There are 3 ways to turn a row about zero (a turn may also mirror it). The second row of each pair is the first, turned, with some noise. The first 21 pairs use one turn. New pairs use 2 turns, one after the other, and a turn may come again.
In the rows, zero is written as 128.
Some pairs, each with its turns in order after it:
[173 165  85 109 146 135]
[168  68 146 132 114 128] -> Z_176

[151  93 120 132  91 160]
[168 103 128 116 110 162] -> Z_923

[160 177 114 133 145 156]
[171  88 129 146 140  99] -> Z_176

[107 120 118  92  79  85]
[154 174 125 138 182 152] -> Z_150

[132  79 136 106 171 126]
[155 167 161 106 106 141] -> Z_176

[106 152 138  85 142 126]
[140 120  99  95 104 118] -> Z_176

[ 80 175 103 114  87 140]
[160 155  88  73 157 113] -> Z_150

[135 174  81 131 141 137]
[147 152  96 111 105  84] -> Z_150

[144 136 157 174 179 154]
[113 136 157 166  63 109] -> Z_923

[124 118 100 104 111  98]
[138 159 115 153 147 125] -> Z_150

[130  83 100 109  83 140]
[116 131 123 136 119 197] -> Z_176

[149  91 163 154 179 148]
[157 150 134 164  60 112] -> Z_923

[150 115 147 130 109 158]
[146 106 127 143 104 160] -> Z_923

[127 174 167 151  98 119]
[ 71 119 104 139 123 159] -> Z_923

[ 81 145 120 171 133 106]
[ 83 136 120  86 108  95] -> Z_923

[ 86 122 127 129 115 156]
[109 113 112  97 166 126] -> Z_150

[ 80  79  81 114 138  77]
[161 164 112  68 160  77] -> Z_923

[109 135  88 175 164  78]
[ 85 184 108 127  86 136] -> Z_150

[ 95  83  88  86  88 168]
[129 144  92 152  78 190] -> Z_176

[151 100 120  84 104 163]
[168 130 113 126 125 191] -> Z_176

[101 114 140 156 133 127]
[100 129 131 107 126 147] -> Z_150

New pairs. What belongs after each?
[107 118 108 164 131 102]
[126 105  98  95 110 136] -> Z_923 Z_176

[167 143 153 137 130 127]
[101  97 134 118  97 124] -> Z_923 Z_923

[126 103  88 160 148 162]
[108 172  95 125 147 162] -> Z_150 Z_150

[130 164 146  82 166 114]
[167 144 136 185 154 132] -> Z_176 Z_150

[103 148 107 141 107 132]
[153 128 104 129 148 109] -> Z_923 Z_923

[ 98 139 106 152  80 165]
[111 122 156  71  94 115] -> Z_176 Z_923

[154 134 164 121 149 103]
[137 150 114 168 159 119] -> Z_176 Z_923

[148 177 171  87 159 163]
[191 142 130 119 116 193] -> Z_150 Z_923

[ 82 154 164 178 137 123]
[169  92  99 132 179 123] -> Z_150 Z_150

[ 78 116 121 109 158 125]
[103 106 105 107 158 162] -> Z_176 Z_923

[154 168  87 132 153 115]
[151 183 157 123 137 112] -> Z_150 Z_150

[108 169 146 122  98 118]
[150 142 141  94 160  97] -> Z_176 Z_923

[176 160  95 174 120  77]
[110 214 158 105 119 124] -> Z_176 Z_176

[109  89 118  92  93 157]
[143 147 184 137  99  99] -> Z_150 Z_176

[133 136 171 172 170  82]
[ 82  82  85 150 118 102] -> Z_923 Z_176

[107 176  95 132 120 102]
[ 77 151 139 133 109 163] -> Z_176 Z_176

[145  77 148  88  88 170]
[ 99 105 164 169 128  63] -> Z_923 Z_150

[160 129  86 178 152  92]
[ 58 108  89 101 147 136] -> Z_150 Z_923

[158 156  93 144 151  83]
[ 75 116 121 114 144 169] -> Z_150 Z_923

[116  79  92  82  98 179]
[128 103 151  91 150  41] -> Z_176 Z_150

[145  94 163 135  79  79]
[135  64 143  82  91 150] -> Z_150 Z_150

[ 93 179 129 152 144  96]
[ 99 126  93 103 151  74] -> Z_923 Z_923

[146  94 170 147 131 100]
[132 176  91 142 152 111] -> Z_150 Z_176

[ 83 133 105 165  86  79]
[147 108 123 123 204  84] -> Z_923 Z_923

[ 92 113 141 161 129  81]
[140 145  94  87 138 176] -> Z_176 Z_150

[157 104 117 105 166 163]
[118 155 119 153  91 171] -> Z_923 Z_923

[133  78 142  89 147 169]
[169 147 133  93  76 102] -> Z_150 Z_923

[169 128  87 170  88  83]
[157 117  91 130  64  75] -> Z_176 Z_923

[127  78 133  91 116 134]
[124  78 151 160 138 138] -> Z_176 Z_923

[126  93 145 160 136 118]
[125 132 107 117 136  77] -> Z_176 Z_176

[131 102 114 170 150  79]
[101 168  93  99 142  95] -> Z_176 Z_176

[171 121 148  78 176 105]
[175 122 117  63 154 159] -> Z_176 Z_176

